The rows are grouped in 3 ways, from coarse to fine. Each group lies inside one group of the grouping before and may be the whole of it. The rows also spread widely along 9 directions, which tell nothing about the answers.
(in the rows, 128 means zero)
Some rows, each with its group in each grouping after it:
[181 153 107 115 176  98 127 155 166 144 127 151  93 158 109 102 139 100
 155 147  83 108 103 122 146 147 103 102 116 103 117  95  91 164 171 160
 161  88 144]
Q694 kime Lemek
[118 138 130 139 119 124 159  95  85 130 118 180 114 116 113 143 133 165
 166 101  93 165 166 167 110 166 176 177 134  87 125 124 124 147  86 149
 113 168 145]
Q612 Zof Baref
[ 94 144 120  98 108  95 205 112 119 143  95 133 119 145  57 124 101 154
 142 108 164 203 165 139  80  94 119 192 141 125 141 143 188 111  82 105
 122 153 120]
Q393 dezof Pitel
[ 64 113 121 103 131 167 133  92  67  79 156 103 171 128 187 177 153 170
 102 144 203 166 102 120 126  94 155 143 126 142 158 143 162 103  98  79
 154 167 105]
Q612 gisib kigo
[145 106 104  79 123 108 109 130 141 141 124 118 162 141 169 115  96  94
  99 136 142  94  68 106 147  94  93  78 106 118 131  82  93 128 159 126
 128  87 106]
Q612 gisib gaso
[177 123 117 158 191 113 100 146 147 150 155 102  78  98 136 105 135  96
 167 157  80  92 122  99 202 110  62  79 160 105 118 110 136 158 118 171
 150 149 169]
Q393 dezof Vube
[105  98 140 159  96 128 127 111 102 121  95 207 106 126 117 111 157 159
 140 121  86 162 193 148 165 207 176 136  83 107 110 111 117 164  99 175
 136 155 166]
Q612 neru miko
[136 103  82  68 121  65 152 136  84 141  95 169 127 204  85 153 109 134
 149 141 114 195  82 130 127 142 110 159 142  62 126  94 133 154 132 120
 136  93 120]
Q694 kime Kop
[144 175 124  75 143  81 199 140 133 173 105 142  97 147  61 123 101 143
 165 102 116 182 142 149  77 107 138 195 153 105 126 139 113 130 127 109
 120 114 123]
Q393 feke Dupov
[106 138  98  51 156 112 165 119  88 156 147  77 172 121 174 148  88 116
 115 121 166 133  58 102 108  46 120 132 145 114 152 110  99 103 148  87
 127 123 101]
Q612 Zof lare
[155 179 127 168 195 132 158 130 141 157 160 101  58  68 108 134 121 141
 176 101  84 123 182 118 144 120 148 168 183 111 118 151 103 156 107 155
 138 179 170]
Q612 neru Rarug
[151 110 128 115 122 137  99 137 145  94 132 115 160 180 130 139 125 117
 103 170 171 125  77 141  97  94  73  90 139 151 156 160 196  96 126  91
 123  91  82]
Q393 Novef mukub
[166 134 157 163  94 114 121 109 157 152 109 173 100 104  83 110 104 128
 152 116  68  96 177 174 103 160 123 124 133 122 118 124 133 129 110 174
  81 127 135]
Q393 vaguf Nat
[127 101 149 169  90 108 134 126 147 139  92 176  79 127  76  83 149 141
 134 126  90 168 207 131 177 180 127 137  97 120  91  99 134 155  94 186
 149 130 182]
Q393 vaguf keleb
[101 142 153 165 161 169 128 106  95 105 170 117 120  95 156 144 171 152
 149 147 125 127 145 134 145 122 162 124 141 135 142 143 146 119  96 136
 148 180 143]
Q393 vaguf Vosul
[115 119 126 136  80  97 150 112 145 164  95 161 116  94  98 100  83 132
 131 109  93 116 144 138 125 151 129 123 102 125 113  77 113 126 125 165
 112 138 140]
Q694 gote vides
[125 145 123 140  93 127 157 107 167 123 108 147 129 110  91 108  89 133
 150 123 130  86 150 169  53 112 107 103 110 161 152 119 211 108 102 138
 105 158 114]
Q694 Vivas tapi
[133 139 151 152 118 158 111 115 125  93 129 164 138 144 139 151 160 149
 110 131 135 132 160 166  93 172 172 146 114 143 127 163 114 124 121 124
 122 113 113]
Q612 muvi vif
[ 94 149 131 149 109 148 173  97 134  75  92 218 132 153 115  88 161 154
 155 122 153 147 171 163  78 164 167 118  46 154 146 116 205 132  88 149
 146 186 134]
Q612 muvi gomuf
[145 130 135 103 143 138  96 161 160 119 126 142 152 185 159 108 170  91
  68 165 151 114  82 114 153 158 140  86  65 146 112 104  56 127 203 131
 181  38 130]
Q694 Bafes lupo
[107 168 154 157 140 151 167  82  96 123 141 160 112  82 121 132 139 170
 181 104 102 135 163 169  83 138 184 158 136 124 144 142 152 119  94 139
 106 210 129]
Q393 Novef vas
[179 166 103 117 144 112 143 165 230 118 122  93 115 173  78 102 113  97
 116 144 169  94 120 125  79  86  62 104 119 173 138 142 166 111 154 105
 142  72 103]
Q694 kime mag
[ 96 108 133 106 118 134 136 115 125 108 124 150 162 149 158  98 138 121
 113 149 155 122  87 124 129 105 120  73  77 146 148 101 162 110 135 127
 142 137 114]
Q393 Novef kat
[158 185 102  85 157  92 192 141 184 163 105 142 116 129  91  77  78  96
 155  91 128 101 125 123  77  80  98 117 100 136 137  98 131 127 151 142
 125 133 125]
Q612 muvi led
[152 144 135 157 147 150  98 101 117 111 143 175 126 118 158 141 158 129
 166 146  79  68 116 167 110 178 160  85 109 118 138 113 117 141 142 150
 123 145 122]
Q694 kime mag
[ 98 125 117  93 135 112 149 112  55 174 151 104 136  85 166 171  98 148
 122 108 109 154 113 103 149 103 160 169 168  87 124 114  58 125 122 122
 119 156 128]
Q612 muvi vif
[134  69 107  88 100  83 109 113  99 142  98 169 160 157 143 119  94 105
 141 154 107 114  74 136 139 119  73  64 112  93 145  79 168 135 122 140
 107 121 111]
Q393 dezof Pitel
[139 176 120 127 180 146 142 111  66 114 147 168 119 140 142 174 158 162
 178 129 111 156 122 158 102 153 183 172 157  85 138 161 116 149 111 125
 139 160 128]
Q612 muvi gomuf
[123 173 146 126 169 185 117 130 144  91 167  90 150 130 170 151 162 132
  84 135 191 110 125 126  91 107 161 135 127 175 140 185  98  94 155  90
 152 104 109]
Q612 muvi led
[159 144 136 142 149 135 102 149 170 152 142 117 117 110 149 107 141  92
 107 144 100  76 119 113 163 147 126  87 101 146 110  99  62 133 171 163
 153  94 153]
Q694 Bafes lupo
[156 153 127  95 134  93 148 107  73 165 116 196 116 148 100 154 117 141
 196 121  63 151 114 173  89 153 162 161 156  62 134 117 101 147 123 145
 100 125 117]
Q393 vaguf Vosul
[129  79 142 147  48 112 114 117 151 143  98 127 136 111  95 113  80 130
  95 131 127 124 156 138 114 116  79 109 133 151 125 123 173  97  88 135
  80 120 112]
Q393 Novef mukub
[ 84  43  99 134  92 107 124 132 101 114 114 120 132 139 132 128 111 140
  98 149 154 176 135  84 198 116  89 110 121 122 128  97 179 143  84 140
 150 152 149]
Q612 neru Rarug
[137 165  89  89 171 107 189 131 123 132 132 106 116 147  95 141 106 132
 166 117 157 167 112 130  85  70  99 168 163 107 150 146 180 131 102 104
 139 146 124]
Q612 Zof lare
[148 115 132 105 165 143  82 159 160 117 157  50 151 164 162 136 136  93
  64 177 188 110  83  98 153  74  74  92 145 158 133 164 114  98 163  88
 155  58 104]
Q393 dezof Pitel
[130 141 117 139 147 119 140 123 164 145 137 123 116  89 139  91 102 108
 150 130 102  69  99 119 143 111 102  73 103 138 132  74 142 129 140 161
 146 164 142]
Q694 gote vides
[146 154  97  81 132 105 164 144 163 121 111 136 140 189  87 121 103 117
 134 146 165 127  87 151  60  90  90 119 120 137 152 126 185 116 146 104
 139  90  97]
Q694 Vivas tapi

New rows, each followed by its group in each grouping:
[194 186 114 136 169 116 140 117 141 148 130 174 106 109 123 128  99 116
 203 114  66  64 123 170  67 126 122 108 144 103 145 130 133 149 121 158
  91 160 120]
Q612 muvi gomuf
[131 150 139 141 166 150 133 126 109  88 145 139 113 174 112 147 179 158
 148 153 151 184 124 145 116 135 137 155 148 123 139 179 185 125 103 110
 162 139 124]
Q393 Novef mukub
[152 156  83  38 163  81 165 149 132 140 112 138 143 217 105 131 111 105
 135 142 149 155  45 124  88  95 108 135 122 100 138 106 111 131 187  92
 151  59  94]
Q694 kime Kop
[157 121 157 165 124 141  77 105  70 123 149 163 118 122 130 193 154 159
 158 146  71 134 147 183 118 181 165 150 186  86 125 170 103 137 102 142
  94 116 124]
Q393 vaguf Vosul
[151 133 140 100 151 100 128 123  56 158 118 209 100 155 123 153 159 152
 176 131  50 186 123 162 147 202 190 171 145  45 102 120  56 174 138 152
 134 112 145]
Q393 feke Dupov
[143 103 103  93 148 113 109 128 111 139 138 127 135 123 174 132 116 109
 127 138 112 114  81 102 178 116 100  91 123  96 128  83  99 153 142 144
 143 122 133]
Q612 gisib kigo
[127 176 148 142 143 155 131 113 137 141 162  91 124  83 149 153 131 140
 115 117 127  87 144 139  92 127 174 147 142 154 129 149  66 100 150 106
 119 125 113]
Q694 kime mag
[179 121  99 103 147  96 110 131  99 143 119 181 130 153 132 150 109 118
 176 133  79 112  89 148 120 144 102 105 145  69 133 111 126 162 132 154
 110 126 123]
Q612 muvi led
[133 135  94 119 155 108 165 128 122 125 136 122 114 131 113 128 103 134
 169 130 132 138 118 118 118  79  85 121 148 115 154 117 204 141  84 130
 136 184 132]
Q612 muvi vif
[ 86  78 118 168  88 150 112 114 103  97 144  68 145  97 147 172 107 164
  86 148 186 143 153 109 136  83  93 133 173 157 146 168 203  98  46 101
 113 177 120]
Q612 muvi gomuf
[ 41 151 142 132 135 157 196  93  82 127 158  97 125  80 143 128 143 171
 129 107 164 183 155 104 131  86 183 177 130 144 141 137 148  95  83 111
 150 214 144]
Q393 Novef kat
[127  90 128 126  86  88 140 143 179 171 102 119 108 104 102  59  82  95
  94 121 109 115 142  84 179 103  70  85  98 141 107  71 117 124 125 174
 123 116 154]
Q393 Novef kat
[215  97 126 167  97 103  72 148 195 118  97 170  83 155  76 128 124 124
 128 137  86 119 180 163 138 184  76 117 143 116  98 145 140 167 105 166
 103  67 141]
Q612 gisib kigo
[163 111 134 137 171 131  80 135 132 129 150 151 126 124 184  92 155  81
 152 170  70  58  78 113 200 136 104  19  90 114 129  65 100 154 160 189
 160 122 152]
Q393 vaguf Vosul
[142 100 154 150 139 155  67 158 141  82 145 125 129 185 144 139 200 124
  71 187 157 155 130 125 180 163 131 110 120 142 111 162 100 130 146 125
 174  46 136]
Q393 vaguf Vosul
[119 193 122  91 164 117 189 112 111 133 125 176 116 154 105 128 147 147
 168 116 115 161 118 151  76 149 187 174 109 107 135 118  92 139 156 121
 150 131 120]
Q694 kime Lemek
[126 184 140  98 170 146 159 110 112 108 140 158 135 167 131 128 168 136
 160 139 148 143 103 162  76 121 171 138 108 130 147 142 136 121 147 109
 154 125 112]
Q393 vaguf keleb
[144 117 127 105 145 109 121 147 134 140 122 127 121 159 127 112 139 107
 112 150 138 148 111 114 157 127 101 118 126 117 114 122  99 134 152 128
 148  78 134]
Q393 dezof Vube
[129 130 118 122 125 115 135 131 120 156 134 117 113 110 119 143 106 133
 136 131 104 126 130 127 134 125 124 137 151 106 121 113 113 132 127 142
 131 127 140]
Q694 Vivas tapi
[102 118 147 167 179 185 107 149 137  59 171  97 116 158 161 108 218 142
  87 181 185 170 127  86 206 126 129 107 109 160 124 154 155 122 129 126
 216 132 158]
Q393 Novef vas
[147 137 122 109 143  95 154 168 188 164 125  88  95 140  95  79 113 100
  90 130 140 150 127  76 172  84  81 129 127 136 107 116  94 125 155 144
 157  78 152]
Q393 Novef kat
[133 135 118 100 176 118 133 131 122 131 133 150 127 144 162  92 148 100
 156 153 120 112  82 113 160 115 105  71  92 112 136  87 131 142 152 146
 165 136 137]
Q393 dezof Vube
[157 166 145 146 144 148 111 116 130 130 139 168 116 117 134 141 143 134
 156 132  82  90 133 179  89 177 172 126 128 115 124 137  95 136 152 148
 121 113 127]
Q694 Vivas tapi
[110 102 125 108 126 135 118 131 147 127 153  59 163 117 168 120 100 104
  83 157 179  93  74  93 137  40  68  72 134 169 155 127 163  82 126 101
 124 122  98]
Q393 Novef kat
[164  48 128 143  97 100  63 142 137 139 122 125 129 115 144 126  96 103
 115 168  80  80 111 125 180 123  49  48 144 118 124  99 151 139 106 157
  99 114 127]
Q393 feke Dupov
[143 145 117  99 193 143 104 149 142 128 165  92 130 136 188 117 152 101
 102 149 142 109  81  85 192 108 129  98 111 119 116 103  54 141 179 130
 185  93 141]
Q612 gisib gaso
[120 144 124  97 152 120 162 132 118 131 145  94 124 128 120 143 115 141
 145 138 148 150 111 127 107  69 108 143 160 129 147 142 171 114 105  92
 131 153 112]
Q393 feke Dupov
[152 137 120 149 146 115 129 173 197 175 153  32  86  87 114 115 106 100
  78 136 132 110 150  66 190  86  74 130 156 156 102 118  86 122 138 145
 159 104 169]
Q694 Bafes lupo
[ 71 101 122 106 149 158 120 134 120  95 144 123 166 134 215  83 171 105
  72 153 182 121  93  63 205 113 138  59  41 158 128  74  97 123 165 141
 209 135 151]
Q612 muvi led
[153 211 141 124 179 167 152 135 219  99 157  79 118 113 133 107 143 118
 110 116 189  82 145 133  74  75 133 126 110 200 142 163 132 100 150  96
 150 115 113]
Q612 gisib kigo
[119 135 116 155 138 115 155 132 183 163 143  76  87  53 128  76 100 104
 129 116 100  75 158  74 179  92  92  89 112 155 121  65 117 127 125 167
 152 175 168]
Q694 kime mag
[114 139 112  57 156 101 160 123  65 172 145 115 145 138 151 150 104 123
 139 129 124 159  55 107 133  81 134 146 156  82 139 109  81 118 154 113
 127 125 111]
Q393 Novef kat
[128 135 148 168 140 149 124 141 170  91 124 132  99 152 100  99 186 136
 116 153 159 157 183 127 149 152 118 126 104 157 112 160 167 131 107 131
 169 119 154]
Q393 dezof Vube
[128 119 102  60 120  91 147 105  72 161 111 165 171 142 154 145  91 119
 147 115 112 127  65 147  94 116 136 120 123  80 144  86  96 129 147 123
  97 112  98]
Q612 Zof lare
[142 211 125  75 208 144 167 127 108 147 166 123 135 121 175 135 136 117
 153 113 123 108  81 121  95  96 178 138 125 115 141 123  52 126 182 117
 151 131 116]
Q612 muvi vif
[109 125 127 143 165 137 133 118 116 140 162  78 111  81 154 122 129 129
 141 143 129 116 127  99 169  84 100 109 155 129 136 124 152 119  99 128
 143 180 146]
Q393 dezof Vube
[136 126 148 122 106 141 120 117 160  88 103 189 160 179 131  83 150 116
 120 150 148 108 108 161  86 146 125  69  57 163 145 114 174 108 144 128
 132 106  99]
Q393 Novef mukub
[135 118 134 153 143 127 117 110 120 127 135 136 108 108 128 128 132 131
 161 144 103 116 146 141 147 129 107 108 144 116 136 131 168 135  90 146
 124 167 143]
Q393 dezof Pitel
[130 201 133  83 149 126 209 107 148 122 111 178 141 159  95  91 121 131
 172 104 148 140 108 168  23 101 161 140  88 141 157 125 158 105 148 107
 121 142  91]
Q393 Novef vas
[123 168 123  78 198 111 161 123  81 157 148 128 124 142 148 139 141 124
 165 133 119 156  82 118 134 106 148 151 145  82 136 122  90 133 152 116
 161 138 127]
Q393 dezof Pitel
[149 144  89  85 131  84 167 148 184 140 109 124 124 163  94  94  94  99
 135 133 144 109  94 115  98  83  70  94 101 138 142  88 164 124 152 123
 143 107 107]
Q694 kime mag
[ 94 171 137 119 137 135 162  92  71 165 150 130 121  80 152 163 128 160
 147  97  97 134 138 133 109 149 215 179 137 104 123 111  42 125 142 126
 127 161 130]
Q694 kime mag
[ 95 113 129 123  88  99 181 118 159 130  77 179 114 139  86  52 127 128
 136 121 140 154 169 127 133 137 111 107  58 143 123  77 181 130 101 156
 144 156 150]
Q393 dezof Vube
[171 184 121  86 197 106 159 127 120 168 151 130 114 104 136 124 101 107
 204 123  73  84  82 146  94  84 121 106 159  99 150 112 123 136 145 128
 111 161 114]
Q393 feke Dupov
[ 91 175 123  83 140 134 180 119 134 139 151  68 151 117 133 141 106 135
  95 121 187 131 106 109  72  60 149 162 132 167 151 133 102  79 153  72
 137 122  93]
Q694 kime Lemek
[131 162 161 161 128 162 140 107 175  97 133 145 128 110 123  95 147 125
 143 137 136  78 160 165  78 120 140  89  93 180 150 135 174 102 115 138
 121 150 120]
Q393 vaguf Vosul
[124 157 132 103 123 120 150  92  83 175 127 157 140  74 153 148  91 138
 150  88  87 102 134 150  86 135 181 150 134 102 128 111  54 122 137 140
  87 155 118]
Q612 muvi led
[133 157 135 138 125 123 173 157 221  98  75 190  89 186  56  44 169 127
 111 115 156 169 209 135 121 175 149 139  33 170 104 127 135 147 140 156
 178  89 160]
Q612 neru miko
[120 107 131 157 133 120 133 107  91 145 140 135 102  82 130 125 119 147
 163 129  81 141 139 120 174 125 122 122 154  97 124 106 147 142  88 165
 123 192 153]
Q393 Novef vas
[ 97  90 121 110 111 125 124 120 102 125 116 148 150 133 157 118 126 131
 106 135 132 134 120 116 156 134 139 103  91 126 133  98 112 133 129 135
 137 131 133]
Q612 neru miko
[143  96 149 122  97 115  96 127 151 129  95 172 143 159 130 100 130 105
 100 149 120 114 132 145 132 162 115  87  88 132 117 111 109 124 150 143
 120  73 119]
Q393 dezof Pitel
[ 93 113 157 107 129 163  98 109  81 107 156 129 174 146 196 146 164 133
  84 162 158 129  82 126 145 128 170 106 103 138 137 124  87 102 162 113
 151 103 111]
Q393 vaguf Nat
[123 148  97  66 159  89 170 117  71 203 140 113 133  84 157 145  67 117
 154  95  93 125  88  98 130  78 132 144 159  77 131  85  59 134 144 139
 113 161 133]
Q612 muvi led
[126 158 144 129 117 148 138 131 180 130 124 111 141 109 148 101 114 118
  74 116 165  90 150 118  98 108 144 119  95 181 125 136  81  97 152 123
 120  99 115]
Q612 muvi gomuf
[144 100 107 143 154 109 103 160 107 149 150  81  97 133 122 166 138 131
 119 162 108 165 120  87 209 128  90 144 182  94 105 129 120 154 111 143
 167 123 166]
Q694 Bafes lupo
